The rows come from 4 hidden closed curves, with some noise, and rows from the same curve form a group. Each curve winds through 10 dimensions. The rows are also pushed far along 5 directions, which tell nothing about the answers.
In the rows, 100 means zero.
Known rows, each followed by its group:
108,70,81,135,95,101,74,76,110,107,100,140,96,76,80,105,111,96,93,106,72,99 | (3)
108,96,126,139,80,99,102,107,84,131,85,92,127,93,84,124,91,105,124,94,93,86 | (1)
104,96,61,70,118,115,114,96,108,78,100,108,91,117,113,106,100,129,64,117,94,90 | (2)
101,91,91,96,101,129,71,97,113,94,110,88,78,105,83,113,95,77,125,94,65,143 | (0)
95,86,134,123,102,78,80,85,106,127,81,114,117,87,88,91,104,101,115,86,103,100 | (1)
102,73,47,131,105,147,111,93,101,86,86,117,51,119,74,113,87,138,72,117,93,98 | (2)
101,110,97,112,76,69,115,105,104,140,59,98,100,127,69,120,93,103,130,96,103,110 | (3)
96,110,104,67,107,99,113,97,116,87,112,101,99,123,117,91,112,103,113,111,124,106 | (0)
105,82,73,115,139,133,102,89,114,75,129,131,67,98,106,100,95,97,84,120,78,99 | (1)
106,78,114,132,98,99,105,113,99,95,106,122,131,93,117,97,86,104,80,110,102,54 | (0)
99,102,132,69,98,91,115,99,93,88,94,88,116,104,141,107,92,108,99,94,118,60 | (2)
114,60,114,113,153,119,85,86,114,106,133,145,112,91,118,73,109,97,75,97,75,88 | (2)
86,107,110,74,98,112,115,101,86,80,85,87,97,111,139,109,93,124,78,99,137,67 | (3)
113,82,107,91,100,100,71,92,108,100,109,108,114,106,119,108,109,80,108,113,96,99 | (3)
96,83,74,67,126,140,68,85,134,74,121,102,87,109,106,91,118,121,116,118,106,142 | (2)
105,55,81,144,91,121,34,72,107,107,81,101,106,72,81,115,112,117,99,104,90,100 | (0)
99,109,130,78,125,79,153,109,100,108,125,118,99,103,107,69,104,100,91,90,123,83 | (1)
90,91,115,82,49,125,78,107,100,71,92,91,119,118,117,126,101,98,102,104,102,96 | (1)
100,96,135,142,125,85,71,86,102,136,102,117,139,72,99,85,117,99,117,97,113,101 | (1)
102,80,115,111,62,104,76,104,85,96,72,76,124,84,103,131,84,116,103,97,94,75 | (2)
91,102,98,80,119,112,84,96,113,53,123,98,94,92,113,96,92,97,101,118,89,119 | (2)
91,108,134,117,78,95,63,87,91,119,76,80,138,82,107,116,111,103,122,87,114,96 | (3)
94,123,81,73,129,97,147,113,95,93,109,115,67,123,108,75,95,99,60,95,106,103 | (0)
101,115,128,96,88,88,87,104,96,117,98,96,141,104,105,105,106,83,111,90,75,110 | (2)
99,106,117,81,153,87,136,109,114,103,142,114,89,93,98,49,95,84,95,77,85,107 | (3)
94,125,117,83,75,84,119,108,95,100,103,108,125,105,110,104,114,93,102,101,114,92 | (1)
97,98,81,122,102,121,63,79,109,103,93,95,97,93,92,111,113,111,122,113,102,121 | (0)
105,118,83,160,117,84,112,95,87,146,85,98,75,84,62,105,95,85,114,90,86,107 | (1)
102,102,62,98,96,131,107,114,107,86,102,69,63,116,82,117,80,96,113,104,81,119 | (0)
90,119,124,51,94,88,111,119,116,85,104,74,136,121,107,82,102,112,112,97,110,118 | (0)
91,109,132,50,107,110,103,106,111,62,127,92,141,104,149,86,101,97,87,94,87,77 | (3)
101,109,54,99,67,122,97,106,89,91,67,74,92,123,90,138,96,129,88,118,98,105 | (3)
97,104,122,67,113,100,93,97,101,92,101,69,115,97,127,98,97,104,109,88,97,95 | (3)
103,123,110,109,132,82,162,112,93,107,116,127,91,117,125,82,93,91,81,105,125,57 | (0)
111,75,75,103,103,116,66,72,109,74,101,122,94,94,123,119,105,104,91,128,82,83 | (2)
97,82,94,81,109,129,109,103,92,65,123,119,73,99,117,83,104,117,65,108,123,98 | (3)
106,144,88,96,91,55,156,107,90,143,80,76,51,120,69,101,91,76,142,85,112,116 | (1)
96,96,128,104,92,103,92,103,101,99,91,102,132,99,120,124,89,107,116,104,98,82 | (1)
97,99,90,68,110,100,92,98,123,94,96,93,94,119,89,104,98,113,122,107,93,139 | (3)
108,78,57,149,74,138,107,109,90,106,84,94,57,98,53,136,74,118,119,108,74,110 | (1)
92,144,86,92,81,70,121,109,102,120,80,75,70,114,62,107,90,78,144,88,91,148 | (2)
106,113,73,110,109,100,143,106,82,95,86,108,78,115,120,118,78,105,61,105,93,50 | (2)
106,89,73,103,138,108,139,116,113,87,131,130,69,113,92,80,93,104,76,117,112,97 | (2)
111,93,95,130,102,105,107,86,87,111,95,111,87,103,107,111,101,94,91,105,96,70 | (0)
99,127,96,71,63,90,81,121,109,107,99,66,128,113,92,121,108,82,142,102,93,140 | (1)
100,104,89,47,79,120,93,109,107,71,112,63,103,105,104,116,102,114,116,103,92,124 | (1)
93,119,114,106,117,80,125,101,104,125,91,102,105,109,74,90,98,107,108,88,94,117 | (2)
113,76,91,115,97,107,86,88,95,105,108,104,81,88,94,85,108,100,105,102,106,101 | (0)
103,85,45,80,119,132,86,97,121,76,118,104,42,104,74,97,91,95,109,109,67,157 | (0)
95,74,83,128,55,130,78,105,89,84,67,98,108,106,113,132,93,127,73,110,121,64 | (2)
99,71,99,100,108,106,104,103,101,88,92,118,93,99,113,99,86,106,59,90,99,66 | (0)
93,125,85,79,79,114,132,116,103,87,79,64,80,146,111,122,82,111,126,109,119,95 | (0)
104,111,129,117,101,80,88,106,98,126,104,81,133,87,97,98,99,72,118,82,82,99 | (0)
109,66,103,122,84,121,73,81,100,112,89,120,105,107,99,99,115,108,97,99,95,92 | (2)
90,117,99,61,121,113,89,89,123,71,123,96,86,113,103,89,107,92,129,111,86,153 | (2)
94,85,64,83,94,143,102,97,110,74,102,103,37,116,70,114,91,116,111,105,84,148 | (0)
105,128,105,45,154,77,131,94,102,88,138,96,85,110,130,52,116,88,91,103,123,112 | (1)
104,85,95,103,83,106,134,102,80,95,73,97,73,113,124,122,77,121,84,100,125,39 | (2)
98,126,124,60,116,74,90,115,114,108,121,87,145,101,123,84,114,80,118,97,110,121 | (1)
106,101,106,131,125,92,159,116,84,124,103,130,57,115,90,92,79,93,91,96,120,82 | (3)
93,92,121,102,123,80,120,99,111,106,95,136,115,103,114,92,92,102,79,92,102,71 | (3)
106,109,85,85,88,85,85,90,114,105,106,103,94,97,77,108,112,79,125,101,73,139 | (3)
98,100,53,90,88,136,146,121,92,71,92,89,45,121,94,128,64,122,89,111,92,93 | (1)
101,79,125,94,118,94,68,84,110,98,97,102,139,86,133,107,103,104,100,101,98,74 | (1)
96,125,110,119,73,79,91,109,97,138,76,78,116,95,86,115,96,76,135,80,93,111 | (3)
103,94,106,149,99,119,78,91,106,118,104,105,123,89,87,106,106,99,119,103,78,99 | (3)
102,108,99,113,67,106,87,102,82,104,80,73,125,103,95,112,106,112,93,103,101,92 | (0)
101,106,81,38,76,116,75,103,124,67,96,73,105,137,117,128,102,100,131,120,90,135 | (3)

New rows. What belongs after each?
102,115,89,109,107,74,149,133,98,125,110,99,81,110,60,79,89,90,96,90,114,114 | (2)
109,108,82,115,85,107,123,112,86,116,84,89,54,124,74,133,79,88,128,103,98,117 | (3)
101,80,133,122,120,85,96,100,97,112,132,137,108,61,100,68,110,78,91,86,108,96 | (0)
104,89,78,89,120,106,121,122,108,78,129,105,80,103,90,79,93,102,77,111,107,109 | (2)
108,88,116,160,112,67,106,98,94,122,102,132,112,72,85,96,95,85,92,108,105,70 | (2)
92,116,137,74,95,74,94,113,114,110,103,78,152,107,93,78,108,100,124,89,102,124 | (0)
95,101,101,86,102,111,93,110,105,84,103,86,117,95,91,110,90,114,103,104,82,119 | (2)
103,98,110,129,81,88,146,108,84,130,86,111,84,106,78,104,95,107,103,88,124,71 | (1)
107,106,131,144,104,74,113,118,91,153,86,101,131,103,85,101,89,89,122,91,105,90 | (1)
114,91,94,158,107,72,90,99,90,165,75,99,85,85,46,99,93,90,128,84,91,126 | (3)
99,93,75,101,63,109,72,89,97,66,80,96,98,98,120,135,95,105,93,125,101,81 | (2)
111,65,78,153,88,129,76,86,79,116,77,98,66,90,85,120,97,117,100,105,116,87 | (3)
108,108,86,128,83,96,91,97,76,120,64,84,100,98,111,141,87,100,98,104,97,72 | (3)
106,61,75,123,133,132,98,98,107,74,119,126,80,85,90,96,84,127,73,118,83,96 | (2)
105,83,121,125,115,88,61,92,105,121,126,120,126,57,89,71,113,73,100,82,75,117 | (3)
105,83,86,99,123,133,87,95,106,91,128,106,60,102,83,89,104,101,123,113,106,151 | (3)
89,120,131,47,92,80,79,114,118,96,99,62,148,114,105,92,104,88,118,83,87,131 | (0)
114,67,97,128,89,113,104,90,90,112,93,131,100,110,106,97,108,113,72,104,111,60 | (2)
95,101,56,84,125,138,103,91,104,60,125,99,28,105,107,85,98,99,94,114,109,128 | (1)
96,98,70,65,91,119,131,109,107,87,76,91,84,136,100,122,87,143,89,108,107,94 | (2)
98,123,139,65,110,79,103,121,104,109,125,95,152,104,114,73,112,82,95,87,93,117 | (2)
92,94,96,63,102,109,111,113,104,77,95,81,95,106,102,103,82,128,92,97,101,104 | (2)
86,132,109,55,84,97,132,115,88,89,88,81,81,124,111,120,85,86,98,82,94,105 | (0)
100,104,97,86,72,105,78,111,108,73,104,78,125,107,101,125,101,95,112,119,95,112 | (2)
99,110,114,119,72,82,97,93,90,110,73,111,129,91,127,132,97,84,88,94,93,47 | (3)
97,109,108,64,93,93,102,100,99,71,104,92,126,93,118,111,97,109,89,105,86,94 | (0)
99,118,81,59,60,117,85,106,88,81,93,47,92,109,97,120,106,100,108,96,96,124 | (3)
94,119,103,82,124,99,119,99,88,77,103,96,106,99,143,105,92,101,64,104,102,61 | (1)
102,110,112,81,149,94,125,116,120,121,135,115,104,116,89,63,108,88,107,89,91,133 | (2)
100,75,113,89,96,106,63,87,112,66,104,106,128,93,134,108,108,104,86,117,109,73 | (2)
101,63,87,91,105,138,57,77,117,75,101,117,113,100,131,109,116,131,89,120,113,90 | (2)
93,100,107,104,135,108,101,97,121,108,132,121,90,92,96,64,110,95,124,97,112,129 | (3)
105,141,64,116,116,77,160,113,85,138,91,93,41,114,49,102,87,91,115,94,97,134 | (3)
110,97,58,132,118,113,112,92,88,114,100,109,51,95,82,89,98,103,83,103,94,104 | (0)
96,138,84,106,86,71,128,112,99,128,75,69,87,104,65,114,83,96,140,91,93,122 | (0)
106,102,82,147,84,103,100,82,85,134,77,98,73,103,76,108,110,99,111,96,108,95 | (2)
103,93,115,131,119,78,114,97,105,128,95,110,96,91,63,96,88,98,121,91,86,108 | (2)
105,92,103,83,110,108,57,86,110,89,121,83,90,91,109,89,108,71,126,100,90,136 | (1)
94,144,120,49,85,64,99,97,109,103,90,78,130,110,124,118,107,77,133,95,92,108 | (3)
104,79,95,128,108,119,123,107,81,102,99,119,61,103,102,99,89,106,70,98,126,73 | (3)
96,101,106,102,74,116,65,85,88,87,81,90,142,101,121,121,116,116,76,108,93,81 | (2)
116,98,110,119,106,92,87,92,84,104,109,118,144,87,141,102,116,100,75,119,113,55 | (1)
92,120,106,81,131,123,95,103,118,104,125,89,99,109,102,93,108,90,133,96,88,143 | (2)
91,133,98,92,115,82,129,102,115,120,101,97,86,119,85,85,109,97,134,102,124,128 | (0)
96,118,124,25,122,61,133,103,114,88,112,109,105,118,118,77,102,90,88,88,95,106 | (0)
102,88,108,111,93,99,130,104,95,106,85,109,95,111,116,101,81,109,93,93,107,51 | (3)
105,92,78,120,75,115,109,106,103,97,98,120,87,113,84,127,93,93,106,112,83,98 | (1)
95,98,145,100,66,104,65,101,77,101,88,81,142,91,125,119,107,90,95,88,114,84 | (3)
98,105,125,62,97,94,116,98,98,98,98,108,118,127,130,85,112,105,82,92,114,81 | (2)
111,65,76,127,86,126,102,97,102,81,106,142,90,104,110,122,94,104,73,122,89,64 | (1)
95,111,50,114,65,119,74,93,110,112,84,73,69,96,57,121,106,100,149,103,86,153 | (3)
109,86,100,113,132,101,68,93,107,113,102,106,120,95,103,95,107,106,101,111,96,115 | (3)
100,99,86,114,141,109,128,93,108,105,123,141,60,111,86,65,104,104,93,105,104,119 | (2)
97,82,78,74,133,144,68,93,124,71,119,75,68,98,89,102,93,114,125,104,77,155 | (3)
101,88,81,89,108,117,125,116,106,65,108,92,97,115,116,92,84,131,78,120,113,72 | (0)
84,141,80,71,55,111,102,106,87,86,77,51,66,121,94,123,94,91,130,96,108,135 | (1)
97,100,77,91,74,121,74,112,111,93,86,80,106,124,78,126,97,105,109,109,84,135 | (3)
104,117,116,125,82,64,97,101,93,148,96,105,132,81,84,100,120,84,124,92,109,99 | (1)
98,72,112,91,119,124,59,70,103,76,110,116,117,88,133,81,124,116,67,104,102,85 | (2)
104,102,113,115,123,93,50,92,107,119,118,95,124,68,98,94,111,67,123,90,75,131 | (3)
97,113,61,95,90,136,108,99,91,70,99,82,48,110,114,127,86,96,106,113,100,101 | (1)
110,89,75,77,123,118,101,91,112,76,129,118,66,103,93,97,104,88,92,110,71,125 | (0)
99,134,107,107,75,80,116,111,81,125,81,73,122,109,86,99,105,103,101,90,109,99 | (0)
103,112,93,94,141,113,106,108,115,102,129,100,99,105,104,94,100,101,123,115,103,123 | (1)
